All groups share one centre, and each spreads out both ways along 9 directions, with some noise.
In the rows, zero is written as 128.
Known rows, each followed by its group:
[129 138 139 122 151 145 125 166 100 107  93 105 108 137 107 134] : gofen
[137 119 151 141  95 112 143 127 123 170 120 109  98 122 122 160] : tero
[156 143 127 138 164 146 157 151  97 151 138 115 127 135 131 121] : tof
[ 90 174  91 145 210 151 124 121 127 106  98 164 130  82 146  85] : tof
[158  76 154  80 137 133 203 100 163 122 170 111  97 117  35 166] : Kuf
[154 134 185 150 152  91 136 141 107 190 119 138  78 101  99 165] : pel
[117 136  89 199 138  99 199  83 103 218  66 202 135 161 175 114] : pel
[ 99 129  99 123  95 153 110 129 136  92  88  82 117 127  88 141] : gofen
[109 133 124 126 147 116 102 139 166  81  66 136  69  35 104  89] : gofen
[156 161 147 126 172 130 148 173 115 138 173 120  43  65  99 167] : pel
[125 166  89 144 102 127 136 119 136 143 154 162  94  87 123 146] : bor
[151 143 122 138 131 128 160 114 144 168 116 118 104  44 110 111] : tero
[149 169 151 151 151 104  86 170 114 143  86 143 103 139  92 142] : bul
[116 135 135 142  88 131 107 121 123 145 111 120 131 120 147 141] : Kuf
[127 149 121 117 157 136 105 159 140  90 158 126  95  59 155  97] : bor
[125 129 171 145 140 136 169 103  98 209 123  95 129 123 164 158] : bul
[ 78 133 119 146  58 114  60 123 145 101  45 144 109 114 137 135] : bor
[115 115 148 141  89 109 144 109 169 139 113 146  99 145 130 156] : pel
[117 122 120 135 153 126 184 126 161 133 152 101  82 129 146 136] : bul
[178  83 122 109  83 117 151 164 115 123 173  72 104 105 124 122] : pel
[113 172  96 127 164 141 132 134 188  88 173 141 102 100 126 117] : bul
[123 145 134 121  65 143  85 125 148 113  98 138 113  79  86 143] : pel
[124 116 130 146  68  85 110 132 188 122 100 141  81 135 120 138] : tof
[156 150 181 173 105  88 107 168 159 211 135  16  45  72 167 156] : tof
[129 142 170 132 128 104 118 136 188 119 123 141  77 110 135 128] : gofen
[ 97 190 151 167 144 134  87 103 110 193  68 127 131  64 125 150] : tof
[125 199 152 130 109 169  70 139 163 135 151 101 154 117 121 148] : tof
[123 166 130 159 104  96 113 148 206 123 109 161  63 116 132 126] : gofen
[120 133 118 133 167  81  93 159 187  72 131 126  66 117  91 119] : bul
[173 121 126 135 148 104 156  94 177 173 140 102 150  81  85  86] : tero
[119 146 146 131 106 128 118 113 171 127 115 160 105 118  93 152] : pel
[113 129 170 127 100  98  92 138 171 113 115 133  80 101 103 159] : tof
[ 99 114 169 114  76 124 117 100 181 130 122  95  87  90 105 171] : gofen
[141  85 136 108  67 111 154 150 157  93 129 129  45 106 119 148] : bul
[167 102 101 125 133 119 197 110 147 161 201 101 137 143 133 116] : bor
[132 106 176 104 155 124 136 134  98 126 148 107 103 113 100 167] : Kuf
[159 187 110 169 134 131 127 151 161 168 112 130 109 131 103 117] : Kuf
[106 168 130 141 135 132  67 182 142  73  72 156 100  98 158  86] : bor
[132  84  91 155 134  62 156 127 157 126  87 154  90 142 141  83] : tof
[128 111 149 103 178 138 146 135 170  91 128  98 104 128 103 108] : bor
[141 180 126 164 155  97  99 157 136 147 135 158 112 120 128 125] : gofen
[150 136 143 136 118 140 143 132 114 162 103 131 119  91 128 124] : bor
[129 129 159 141 114  98 130 168 137 124 120 140  47 111 149 145] : pel
[143 115 105  93  72 178 188 136 168  91 188 133  88  90 165 117] : bul
[127 110 148 123  40 130 104 144 179  87  84 132 117 178 126 126] : tof
[109 155 143 140 145 142 116 175 118 102 102 129  80 180 133 158] : tero
[130 145 137 135 138 128 133 126 135 152 142 120 110 109 121 149] : bul
[113 170 130 156 119 129  76 141 101 155 101 122 141 126 156 137] : Kuf
[162 185  86 163 174 100 104 178 164 124 130 117 102 154  78 111] : bul
[122 115 163  99 207 115 141 186 112  73 162 135  37 105 138 143] : Kuf
[167  70 162  97 119 130 210  89 142 161 138 102 108 141  24 182] : Kuf
[113 112 133 129 142 149 188 136 136 118 107 132  98 147 176 107] : bul
[131 115 112 137  54 137 161  88 166 153  89 146 118 122 112 138] : tero
[135 137  95 143 114 153 165  84 171 160  75 122 148  99  93  88] : tero
[ 92 154 122 128  84 154 106 106 140 116 107 168 128 124 112 158] : gofen
[123 132 116 153  95  89 134 133 173 125  99 163  66 126 116 140] : tof
[149 153 193 119 119 147 113 137 162 134  74 121 106 120  49 152] : Kuf
[142 138 122 116 119 119 123 151 156  96 149 150  88  90 109 126] : pel
[151 106 151 126 104 112 144 161 144 118 112 128  81 156 113 146] : tof
[199  75 192 124  51  84 135 116  85 220 101 109 125  98  54 177] : pel
[115 124 112 133 110 111 117 104 149 128 120 146 140 137 125 125] : bul
[146 159 142 127 174 149 171 138 148 136 135 138  92 122  85 138] : bor
[127 131 119 159 138 116 154  69 150 191  96 137 186 182 125 115] : pel
[114 141 124 128  90 108 122 139 172 107 159 154  60 109 119 167] : tero
[121 134 104 147 118 106 120 110 129 157 144 122 141 133 146 136] : Kuf
[109 125 112 126 152 133 142 125 149 105 106 122  97 114  97 126] : bor
[123 134 135 132  68 153 143 127 138 130  84 134 109 132 133 142] : Kuf
[147 132 180 110 170 148 146 134 182 118 129 119 124 133 107 111] : bor
[141 113 202  98 185 139 159 163 127 118 119 108  44  52 107 131] : gofen
[ 84 153 152 148  59 119  42 104 154 125  48 137 155 138 112 146] : gofen
[109 159  80 138 108 153 152  98 211 104 100 153 123 150  80 116] : tero
[105 117 100 123 120 113  93 117 168  87 143 121 169 147 164  85] : tero
[137 153 148 142 141 116 148 145 135 139 113 181  78  87 132 129] : gofen
[111 129 146 118 160 142 140 133 142 106 130 140 117 122 171 108] : bul
[147 146  89 104 129 157  84 135 175  71 142 127 175 109  77  78] : pel
[136 142 129 164  60  99  86 191  98 134 107 138  75 131 209 131] : bor
[111 117 118 127 165  91 128 126 128 120 161 134 106 125 137 139] : Kuf
[129 152 145 146 120 116 115 163 131 130 103 134  71 118 130 149] : tero
[156 157  88 164 131  99 115 191  92 135 170 138  92 114 186 113] : bor
[120 142 112 150 124 114 120 127 155 135 109 114 119 143 117 125] : tero
[150 127 141 133 132 140 136 169 124 107  80 153 108 128 159  82] : tero
[128 127 127 149 128  79 149 116 169 155 135 135  66 114  97 158] : Kuf
[126 214 153 143 125 143  45 207 194  54  81 175  91 177 101 120] : tof
[146 113 141 110 154 121 162 117 146 135 178 126 116  97 139 117] : gofen

New rows, each followed by its group:
[114 125 115 128 152 130 151 113 162 115 117 116 102 114  80 137] : bor
[133 143 110 156 126 107 159 133 136 154 116 142  81 117 121 141] : tof
[136 162 140 159 111 120 138 145 113 159  81 199 103 142 140 141] : gofen
[165 129 123 151 130  81 113 120 216 133 107 132 152 183  69  88] : tero
[ 70 152 110 156 108 120  70 127 103 117  91 164 129 137 181 140] : Kuf
[149 114 123 130 116 101 151 116 138 148 155 145 106 102 115 135] : pel
[149 145 107 141 149 116 176 141 140 146 162 138  81 117 118 146] : tof
[135 169 132 132 154 154 133 130 117 146 155 156 147 110 139 137] : bul
[130 149 148 137 111 136 118 145 130 139  90 119 104 121 109 145] : pel
[124 126  97 137  79 147 180  72 150 175  94 120 123  81 107 133] : tero
[116 143 111 175 142 101 133 103 149 182  87 107 134 164 112 129] : bul
[133 154  78 142  89 168 162 145 105 127  94 146  82  95 121 132] : pel
[145 123  62 136  51  91  85 112 161 110 126 170 168 151  76 114] : bul
[115 123 111 166 101 106 147 128  78 172  37 119  75 125  86 174] : bor
[146 158  84 164 142 107 122 164 134 123  94 150  93 125 124  95] : gofen
[121 140 155 120 129 129  77 181 131  73 107 126  82  69 178  94] : bor
[116 111 199 108 162 121 130 152 191  87 108  87  65 158  85 153] : bor
[113 145 123 158 153 127 164 144 176 131  88  97  63 146 135 122] : bul
[120 143 138 136 145  76  64 145 201  91 144 123  96 105 123 111] : tof
[115 138 137 121 123 115 100 121 200  91 136 147 118 123 111 126] : pel
[147 151 138 120 132 108 122 172 172  95 177 173  32  62 127 140] : tero
[121 148  55 143 119 109  98 123 187 101 177 117 157 157 138 103] : gofen
[146 127 132 143 130 117 129 153 106 155 114  89 107 126 141 125] : pel
[109 156 116 157 123  92 125 128 178 137 149 147  53  84 123 161] : Kuf
[104 143 145 142 122 130  92 142 120 125  89 119 107 114 146 140] : tero
[164 105 155 108 142 119 132 154 133 122 178  85 122 140 124 125] : tof
[134 133 127 145 103 139 156 148 101 143  65 137  70 107 107 145] : gofen
[135 147 153 146 174 113 123 139 160 139  83 145 140 194 120 102] : pel
[105 150 127 151  62 128  98 109 119 152  67 179 155 164 135 149] : gofen
[143 103  88 161  35  90 140  80 167 187  83 126 130  89 123 108] : tero
[131 134  78 133  86 161 178 110 120 150 122 138 122 109 113 140] : pel
[108 166 156 123 121 153  86 146 132 101 100 139 108 106 126 142] : Kuf
[ 95 128 147 134 164  83  92 142 208  82 133 100  91 192  84 151] : bor
[109 195 118 148 127 147  60 198 132  67  57 192  89  98 171  83] : bor
[116 113 161 125 152  99 102 167 157  92 124  90  65 143 130 138] : bor
[168 147  73 162  51 126 147 162 146 138  81 136  96 172  88 129] : bul
[161 141  99 153 148 142 143 199  66 141  98  89 101 125 162  94] : pel
[143 130  94 152 113 118 170 118 146 160 129 128 122 156 119 129] : Kuf
[112 145 163 120 174 126 100 147 141 105 124 139 114 110 158 109] : bul
[108 168  75 152 117 150  91 163 117  96  71 113 106 149  93 135] : gofen
[101 145 156 140 127 113 110 114 145 142  77 126  85 111  66 175] : bor
[134 158 147 167 104 122 102 109 112 194  68 126 173 151 131 129] : bul
[113 103 102 128  99  92 126 102 176 119 155 127 118 112 158 106] : Kuf
[112 121 126 126 140  93  77 122 148  90 118 161 141 129 119 110] : bul
[133 194 163 160 118 105  82 145 161 176 133 107  84  88 103 176] : tof
[135 104 181 132 123 101  84  89 156 168  88  87 206 183  91 122] : tero
[141 165 110 146 127 127 113  80 154 173 150 155 180  85 112 109] : bor
[130 171 140 167 205  85 127 162 147 148 133 121  67 180  51 185] : bor
[161  84 169 100  97 152 201 100 133 177 153  89 125  88 131 137] : bor
[139 122 122 135 114 115 123 144 161 112 114 125 117 153 140 105] : tof
[113 146  98 121 185 124  56 150 143  67 117  90 138  89  98  84] : gofen
[147 156 163 109 134 169 119 174 132  90 133 130 118 157 106 139] : tof
[106 129 142 129 152  91  91 162 194  69 144 104  79 169 123 140] : bor
[126 149 107 136 116 141 145 111 175 130 106 149 107  84 107 116] : tero
[ 66 182 185 149 129 107  22 106 199 110  60 148 131 125 121 142] : pel
[122 149 108 141 126 140 172 137 121 146 155 119  60  94 143 161] : pel
[117 158 129 104 128 161 139 131 167  80 143 179  82  34 141 112] : tero
[138 138 112 167 147  85 104 136 140 160  97 113 134 161 104 113] : bul
[138 123 155 123  85 182 212 116 119 183 139  89 111 106 192 139] : bul
[137 133 152 129 118 130 120 145 157 126 110 121 100 111 109 133] : Kuf
[111 102 141 109 125 131 161 140 139  86 105 157  73 129 147 129] : bul
[135 132 138 106  74 142 102 169 140  86 135 112  64  64  99 153] : pel
[131 121 132 130  92 116 135 131 147 129 123 137  86 110 122 142] : pel
[161  92 133 141 126  89 151 124 153 155 153  86 156 244  98 139] : tero
[188 117 165 117 122 109 151 126 234 143 110 102  96 116  35 110] : Kuf
[117 129  95 159 133 100 145 108 178 145 117  94 109 151 117 119] : bul
[ 87 154 144 132  99 146 100 138 114 117  87 152 105 118 145 159] : Kuf
[137 132 119 139 154 112 147 136 130 134 115 134 108 121 130 113] : tof
[128 101 114 137  94 105 128 103 146 153 126 103 147 168 134 132] : tero
[169 122 106 147 143 113 199 142 137 141 116 200  97 120 170  72] : gofen
[125  81 143 109  92 125 155 141 141  86  81 145  86 150 127 130] : tof
[110 145  72 124 119 181 140 120  34 135 118 123 148 118  75 180] : gofen
[127 145 169 125 161  87  88 132 105 148 170 154  96  76  73 188] : bul
[ 88 153  92 163  94 127 169  94 153 141 100 201  75 110 146 152] : pel
[134 100 119 133 107 121 133 162 123 107  91 110 101 145 172  95] : bor
[103 160 104 134  96 104  78 125 200  95 127 141  91  94  84 144] : bul
[143 100 140 154  47  93 146 135 143 164 125 117 103 205 158 162] : bor
[110 170 135 136 169 132  66 159 132  91  77 152 123 111 117 103] : gofen
[113 176 145 179 136 146 148 155  87 178  40 139  67 133 147 162] : pel
[149 163 122 143 169 116  88 199 110 102 108 134  96  92 134  92] : pel
[162 145  61 153  34 129 128 170 196  96  86 121  96 160 102  95] : bul
[130 115 182 136 102 118  99 147 124 136  38 114 115 123 136 118] : bor
[ 70 142 173 124  55 123  19 104 211  93  95  86 145 158 104 174] : gofen
[146  77  93 144 145  93 166 131 144 138 137  80 129 131 183  60] : tof
[147 159 173 127 141 164  80 163  94 137 100  96 158 123 125 124] : Kuf
[119 132  91 143 112 107  95 122 151 118 124 135 141 125 141 106] : bor
[127 172 147 154  74 131 103 128 159 172 132 105 105 104 119 170] : tof
[129 125 129 119  83 160 156 114 145 127 120 132 118 122 113 145] : Kuf
[128 133  89 133 118 119 124 119 163 101 134 160 136 119 132  91] : pel
[ 85  85 107 110 119 124 163 127 123  61 110 175  89 163 159 128] : Kuf
[110  66  92 104  85 123 162  73 149 110 146 129 154 123 141 105] : tof
[124 120 156 134 118 130 163 121  90 165  85 157 117 149 139 156] : bul
[105 126 152 114 115 149 127 127 148  93  86 152 102 102 119 133] : gofen
[107  88 138 118 141  90 124 112 145  99 125 144 109 124 137 118] : bul
[146 147 166 122 106 138 120 149 149 132 142 139 108  90 155 127] : bor
[117 159 132 132 114 127 105 120 161 133 149 118 124  98 119 142] : tof
[105 120 147 132 137 129 148 134 137 110  85 147  94 144 156 122] : bul
[146 112 108 125  73 116 178 100 151 160 164 132  89  70 129 139] : tero
[147 144 139 144 168 117 154 143 118 161 122 121  85 128  83 155] : bor
[187 125  79 130  71 142 155 176 176 114 153  84 116 133 158  69] : bul
[155 175  98 187 134  94 114 163 163 164 100 129 115 143 157  83] : Kuf
[117  93 150 109  66 132 131 126 138 103 120 153 132 170 162 136] : tero
[116 139 112 144 111 133 105 148 119 113  49 131 119 128 111 114] : gofen
[112 164 157 147 147 103  66 161 178  97 103 140 101 156 122 129] : bor
[149  90  95 136 106  96 165 143 130 109  94 152  99 184 109 120] : bul
[139 123 159 142 124 119 138 143 124 148  91 117 115 170 109 147] : tero
[106 165 171 149 127 167 153 161 140 133  46 141  55 138 151 147] : bul
[153 179 157 142 111 131  79 140 208 135  96 115 131 104  80 103] : Kuf
[136 188 178 145 155 166 160 176 109 163  98 134  50 114 123 168] : bul
[135 105 106 126 120 137 152 111 121 137 117 129 161 148 143  99] : tof
[151 222 145 160 133 134  76 120 138 188 150 196 157  45 128 124] : bor
[ 99 169 114 155  75 112  98 129 222 108 119 158  65  73 147 122] : Kuf
[138 137 185  79 156 184 135 122  98 128 158 101 138 102  51 183] : Kuf
[105 165 119 152 128 100  46 146 146 121  74 100 105  98  91 133] : gofen
[107 160 147 130 137 152 130 161 130 101 103 152  76 121 134 147] : tero
[107 126 104 150  62 130 146 103 131 155  87 134 118 128 146 137] : pel
[143 128 135 144  70 118 152 123 133 167 104 142  69  52 133 143] : tero
[155 154 118 135 134 137 114 152 109 130  89 137 128 112 100 107] : pel
[147 103 199 134 163  81 142 121 175 160 137 108 128 198 111 143] : pel
[ 94 130 138 132  98 139  87 142 135 102  37 100  88  96  88 138] : gofen
